The same things were measured in two ways. Each way mixes the same 9 hidden numbers, adds some noise and spreads widely along 5 directions of its own, which tell nothing about the thing.
In the rows, 100 means zero.
Some things both ways: the first way, then the second way.
[88, 88, 124, 116, 107, 109, 93, 109, 106, 93, 80, 85, 101, 58]
[90, 92, 68, 116, 132, 106, 119, 99, 124, 95, 98, 94, 77, 96, 97, 104, 107, 87, 60]

[100, 83, 107, 126, 90, 95, 98, 118, 112, 109, 83, 98, 82, 73]
[111, 79, 106, 128, 97, 88, 78, 108, 83, 109, 88, 109, 103, 110, 99, 106, 111, 107, 82]

[95, 106, 113, 106, 95, 104, 104, 128, 113, 94, 104, 109, 105, 103]
[90, 113, 103, 93, 107, 92, 104, 106, 106, 81, 102, 125, 93, 76, 94, 117, 100, 126, 79]

[97, 99, 116, 100, 114, 82, 101, 80, 110, 123, 151, 68, 96, 117]
[89, 107, 93, 86, 86, 97, 109, 105, 100, 95, 94, 116, 86, 103, 95, 101, 93, 95, 95]

[94, 75, 81, 85, 89, 109, 114, 117, 101, 79, 35, 114, 118, 72]
[86, 106, 116, 94, 105, 106, 110, 113, 106, 89, 96, 124, 87, 75, 97, 106, 100, 100, 83]

[106, 116, 75, 77, 66, 108, 89, 97, 86, 96, 104, 125, 118, 139]
[102, 126, 123, 95, 97, 89, 57, 73, 73, 69, 104, 107, 98, 101, 108, 102, 93, 94, 110]

[97, 90, 126, 106, 126, 124, 93, 142, 88, 77, 91, 80, 106, 71]
[88, 104, 84, 113, 114, 112, 115, 110, 123, 122, 105, 113, 69, 109, 79, 104, 113, 103, 80]

[94, 100, 95, 133, 97, 77, 81, 120, 128, 82, 110, 81, 79, 75]
[98, 115, 102, 93, 89, 94, 91, 110, 110, 93, 87, 106, 114, 92, 99, 94, 107, 114, 102]

[85, 102, 123, 105, 91, 98, 83, 108, 85, 110, 122, 109, 126, 125]
[116, 105, 66, 74, 80, 89, 100, 81, 94, 85, 78, 115, 80, 114, 113, 90, 100, 79, 80]

[107, 95, 88, 131, 117, 92, 53, 81, 126, 127, 132, 69, 66, 128]
[121, 92, 110, 141, 77, 92, 85, 113, 87, 104, 100, 96, 121, 125, 77, 98, 93, 78, 99]

[112, 109, 97, 97, 104, 111, 87, 123, 71, 82, 96, 83, 130, 90]
[72, 98, 88, 118, 110, 112, 74, 128, 100, 119, 90, 100, 89, 138, 99, 91, 114, 93, 122]

[114, 110, 102, 89, 96, 103, 103, 111, 92, 109, 84, 119, 100, 99]
[62, 99, 119, 109, 133, 109, 105, 78, 115, 101, 134, 80, 72, 82, 80, 134, 111, 104, 84]

[118, 108, 96, 78, 113, 112, 81, 77, 104, 115, 117, 95, 99, 117]
[104, 114, 119, 94, 97, 109, 92, 105, 104, 83, 91, 122, 97, 83, 98, 88, 102, 89, 97]

[98, 92, 100, 130, 87, 86, 111, 121, 107, 107, 81, 110, 82, 79]
[106, 90, 69, 110, 119, 81, 83, 53, 100, 84, 130, 67, 80, 94, 87, 131, 99, 107, 67]

[99, 84, 80, 94, 108, 78, 88, 82, 119, 97, 151, 41, 71, 135]
[112, 113, 99, 44, 67, 87, 121, 107, 91, 81, 93, 163, 94, 97, 94, 76, 78, 108, 114]

[92, 98, 83, 114, 106, 65, 95, 93, 105, 82, 120, 88, 125, 97]
[90, 111, 69, 72, 83, 97, 88, 127, 100, 78, 84, 116, 92, 84, 125, 95, 79, 88, 99]

[73, 88, 81, 75, 85, 100, 106, 104, 94, 59, 98, 89, 103, 102]
[103, 122, 84, 83, 109, 83, 109, 85, 97, 95, 100, 108, 78, 102, 106, 102, 88, 105, 87]

[92, 128, 79, 83, 104, 84, 110, 99, 100, 65, 93, 116, 85, 88]
[107, 146, 132, 94, 107, 101, 89, 113, 94, 112, 82, 100, 102, 67, 132, 70, 85, 84, 119]

[91, 101, 112, 101, 97, 82, 107, 104, 107, 103, 83, 114, 112, 101]
[103, 133, 74, 94, 90, 102, 85, 71, 86, 77, 85, 114, 75, 79, 109, 88, 71, 82, 95]

[98, 115, 117, 128, 109, 98, 72, 121, 107, 105, 126, 96, 78, 111]
[98, 121, 118, 141, 101, 102, 81, 93, 90, 107, 111, 90, 96, 105, 78, 110, 93, 89, 98]

[99, 103, 115, 121, 94, 97, 80, 122, 100, 106, 124, 111, 107, 94]
[96, 123, 110, 108, 94, 98, 71, 77, 104, 81, 106, 89, 85, 95, 89, 121, 108, 95, 81]

[103, 69, 115, 89, 43, 114, 70, 123, 119, 105, 68, 127, 118, 109]
[42, 85, 94, 78, 136, 95, 135, 117, 121, 100, 100, 111, 65, 109, 107, 138, 135, 120, 64]

[102, 93, 101, 100, 96, 96, 129, 111, 94, 101, 79, 99, 94, 66]
[105, 90, 109, 94, 106, 92, 96, 101, 95, 101, 96, 114, 84, 92, 107, 97, 107, 107, 88]

[103, 95, 108, 115, 105, 109, 36, 119, 113, 90, 104, 93, 86, 104]
[119, 85, 83, 131, 98, 90, 82, 83, 105, 106, 92, 92, 102, 105, 83, 108, 120, 114, 69]

[113, 80, 90, 92, 114, 86, 118, 90, 133, 125, 79, 107, 95, 76]
[96, 125, 102, 110, 90, 107, 88, 118, 109, 115, 86, 91, 91, 94, 110, 98, 101, 86, 96]

Other things, the second way, with their names:
(278): [120, 121, 76, 64, 83, 86, 93, 94, 93, 90, 71, 118, 91, 104, 129, 73, 93, 93, 101]
(129): [77, 84, 119, 84, 120, 93, 122, 117, 91, 93, 118, 109, 88, 118, 108, 104, 88, 82, 105]
(165): [109, 77, 142, 72, 101, 83, 115, 106, 106, 64, 103, 133, 111, 67, 93, 112, 113, 118, 72]
(76): [90, 135, 123, 127, 91, 128, 73, 91, 86, 105, 98, 122, 64, 102, 79, 91, 93, 71, 103]
(617): [119, 98, 126, 72, 74, 96, 89, 113, 90, 101, 69, 148, 100, 92, 109, 70, 117, 109, 107]
(456): [75, 128, 126, 78, 125, 101, 139, 70, 112, 89, 99, 98, 63, 77, 109, 113, 107, 80, 71]
(144): [93, 102, 86, 60, 102, 93, 143, 112, 101, 97, 79, 131, 78, 90, 120, 84, 88, 88, 88]
(512): [86, 57, 33, 101, 125, 106, 99, 100, 116, 120, 92, 94, 62, 114, 101, 103, 122, 111, 72]
(118): [111, 99, 116, 110, 100, 102, 88, 116, 102, 101, 90, 112, 102, 84, 103, 90, 104, 97, 95]
(152): [104, 105, 106, 106, 110, 109, 75, 104, 93, 103, 84, 104, 98, 94, 111, 72, 103, 95, 113]
(9): [106, 126, 94, 109, 80, 101, 80, 91, 89, 85, 94, 115, 79, 87, 99, 101, 83, 85, 85]
(476): [79, 111, 98, 95, 110, 104, 95, 128, 104, 110, 96, 112, 90, 115, 104, 91, 99, 99, 113]
(356): [113, 90, 109, 73, 83, 91, 127, 101, 105, 84, 109, 130, 104, 104, 74, 88, 95, 97, 98]
(341): [109, 143, 70, 119, 79, 103, 54, 95, 86, 82, 68, 110, 81, 83, 118, 99, 81, 87, 82]
(199): [92, 121, 176, 89, 101, 85, 110, 100, 81, 81, 122, 124, 102, 88, 91, 113, 91, 103, 100]
(408): [97, 94, 116, 96, 127, 89, 100, 88, 92, 75, 122, 115, 89, 95, 95, 110, 93, 109, 84]
(627): [110, 97, 68, 95, 96, 91, 82, 99, 109, 97, 98, 75, 100, 91, 112, 100, 98, 98, 91]
(418): [78, 104, 105, 46, 99, 102, 126, 88, 97, 106, 109, 116, 65, 101, 104, 86, 89, 85, 122]
(150): [89, 90, 83, 84, 116, 101, 129, 100, 110, 92, 118, 119, 83, 115, 80, 94, 93, 100, 98]
(605): [96, 46, 58, 69, 133, 73, 125, 94, 132, 81, 114, 68, 95, 97, 114, 127, 122, 110, 59]
(143): [68, 119, 125, 80, 109, 109, 120, 88, 109, 79, 113, 110, 73, 72, 90, 112, 91, 84, 93]
(11): [97, 99, 106, 97, 122, 78, 95, 131, 98, 92, 121, 97, 100, 94, 119, 116, 82, 107, 93]
(289): [87, 104, 95, 73, 98, 98, 113, 111, 111, 91, 94, 108, 77, 97, 113, 100, 101, 82, 88]
(443): [78, 111, 107, 128, 111, 99, 90, 110, 100, 105, 123, 91, 86, 98, 86, 131, 90, 99, 86]
(523): [86, 87, 94, 105, 112, 79, 114, 99, 102, 89, 119, 91, 97, 89, 91, 138, 98, 115, 63]
(616): [59, 118, 116, 103, 118, 97, 89, 85, 112, 80, 128, 88, 85, 76, 82, 150, 111, 125, 79]
(103): [67, 103, 85, 84, 109, 104, 108, 101, 103, 129, 119, 107, 67, 140, 81, 98, 104, 99, 124]
(478): [91, 106, 131, 106, 108, 97, 131, 132, 100, 137, 92, 111, 87, 83, 104, 101, 95, 101, 88]
(394): [68, 105, 126, 105, 108, 109, 102, 115, 108, 90, 122, 111, 95, 82, 79, 114, 94, 102, 102]
(5): [75, 117, 125, 100, 105, 94, 84, 95, 84, 120, 105, 108, 71, 82, 101, 120, 99, 115, 96]
(404): [93, 112, 113, 109, 84, 112, 66, 96, 94, 96, 78, 119, 97, 80, 90, 91, 111, 109, 104]
(39): [88, 136, 82, 113, 94, 97, 86, 95, 90, 99, 92, 88, 90, 75, 107, 105, 72, 90, 98]
(94): [83, 114, 98, 92, 106, 88, 93, 91, 105, 82, 116, 96, 83, 81, 103, 133, 95, 110, 74]
(589): [110, 76, 95, 59, 97, 91, 124, 130, 117, 89, 85, 128, 104, 103, 115, 76, 110, 99, 97]
(340): [81, 120, 101, 93, 113, 97, 102, 127, 110, 115, 103, 89, 79, 121, 118, 104, 100, 84, 101]
(331): [91, 92, 59, 91, 102, 112, 87, 92, 119, 120, 87, 88, 75, 119, 95, 88, 126, 101, 99]
(230): [87, 152, 110, 122, 75, 126, 84, 108, 106, 121, 91, 117, 74, 109, 77, 89, 96, 81, 108]
(72): [98, 127, 119, 106, 82, 106, 100, 109, 102, 106, 86, 106, 95, 86, 96, 90, 94, 81, 97]
(390): [71, 133, 121, 85, 121, 116, 95, 95, 96, 94, 109, 120, 62, 84, 106, 88, 86, 89, 117]
(108): [115, 93, 134, 90, 90, 97, 106, 123, 89, 84, 83, 150, 107, 71, 106, 84, 95, 100, 90]
(247): [84, 67, 94, 90, 133, 91, 128, 111, 110, 100, 94, 121, 65, 62, 118, 127, 118, 123, 38]
(258): [128, 103, 99, 88, 72, 82, 43, 74, 76, 99, 100, 117, 81, 87, 96, 108, 104, 128, 91]
(409): [72, 89, 99, 109, 118, 109, 120, 130, 103, 130, 113, 93, 86, 133, 89, 92, 94, 80, 120]
(413): [103, 91, 125, 93, 104, 81, 100, 107, 98, 102, 88, 107, 93, 92, 116, 110, 121, 109, 78]
(423): [58, 129, 102, 66, 96, 108, 130, 103, 125, 94, 82, 114, 86, 114, 96, 97, 121, 90, 102]
(315): [89, 100, 94, 110, 82, 109, 97, 122, 112, 92, 97, 106, 86, 82, 88, 118, 96, 89, 77]
(74): [81, 95, 108, 128, 124, 90, 62, 93, 81, 100, 129, 91, 98, 101, 87, 127, 97, 125, 96]
(515): [136, 89, 89, 95, 101, 92, 94, 113, 96, 73, 77, 135, 99, 74, 122, 80, 92, 97, 69]
(349): [126, 99, 121, 87, 99, 89, 77, 79, 74, 82, 91, 124, 81, 91, 116, 83, 93, 89, 93]
(431): [84, 121, 129, 83, 87, 111, 110, 107, 99, 82, 102, 132, 79, 86, 87, 101, 90, 82, 97]
(99): [104, 93, 64, 123, 84, 110, 84, 108, 105, 111, 93, 95, 102, 108, 81, 83, 95, 85, 107]
(82): [86, 121, 78, 76, 120, 95, 114, 82, 108, 121, 105, 102, 62, 123, 98, 96, 112, 111, 102]
(437): [95, 102, 130, 83, 105, 83, 83, 122, 87, 90, 103, 123, 104, 80, 117, 109, 97, 121, 103]

Some of these things the first way, each followed by its name:
[119, 82, 92, 101, 102, 95, 88, 87, 134, 129, 99, 100, 83, 116] => (443)
[107, 109, 111, 144, 93, 93, 118, 131, 104, 116, 88, 103, 92, 91] => (589)
[77, 105, 101, 140, 61, 80, 116, 129, 108, 95, 119, 98, 56, 90] => (199)
[113, 71, 95, 116, 117, 85, 71, 93, 130, 120, 94, 91, 102, 94] => (315)
[123, 109, 90, 76, 95, 79, 102, 84, 95, 131, 118, 103, 90, 155] => (418)
[86, 130, 122, 126, 108, 76, 113, 140, 103, 97, 85, 146, 123, 112] => (39)
[105, 79, 90, 69, 125, 104, 87, 93, 68, 60, 91, 53, 132, 62] => (512)
[120, 90, 95, 98, 93, 95, 83, 118, 113, 100, 60, 107, 106, 74] => (404)
[98, 115, 106, 91, 86, 116, 128, 102, 86, 105, 111, 95, 97, 110] => (408)
[83, 99, 77, 93, 102, 102, 62, 140, 50, 33, 124, 53, 111, 112] => (103)
[102, 100, 89, 111, 91, 101, 96, 135, 94, 70, 81, 93, 104, 84] => (476)
[84, 120, 65, 106, 93, 105, 112, 125, 72, 51, 104, 115, 120, 113] => (11)
[104, 119, 88, 104, 109, 110, 79, 125, 73, 86, 91, 99, 112, 139] => (409)
[104, 104, 90, 104, 74, 91, 128, 87, 96, 126, 99, 97, 89, 121] => (129)
[112, 77, 85, 93, 110, 98, 91, 118, 89, 79, 67, 74, 111, 48] => (331)
[96, 94, 92, 97, 94, 100, 111, 101, 113, 115, 83, 122, 112, 123] => (523)
[112, 73, 77, 93, 87, 94, 118, 91, 123, 114, 81, 108, 92, 89] => (340)
[88, 88, 97, 82, 68, 106, 64, 118, 108, 86, 85, 107, 129, 116] => (423)
[94, 116, 85, 100, 90, 85, 149, 115, 82, 83, 111, 101, 110, 83] => (437)
[100, 93, 91, 96, 81, 97, 94, 117, 112, 90, 98, 114, 111, 93] => (616)
[95, 113, 112, 114, 100, 101, 99, 119, 93, 94, 94, 106, 97, 105] => (108)
[101, 98, 94, 130, 84, 77, 100, 86, 109, 112, 115, 93, 86, 84] => (605)
[113, 139, 94, 96, 113, 117, 61, 121, 80, 93, 110, 120, 127, 159] => (394)
[87, 127, 128, 140, 86, 79, 90, 141, 98, 100, 130, 118, 101, 117] => (278)
[101, 123, 87, 123, 87, 96, 52, 142, 84, 52, 73, 109, 94, 88] => (152)
[98, 102, 94, 67, 88, 110, 104, 89, 91, 104, 103, 119, 114, 110] => (413)
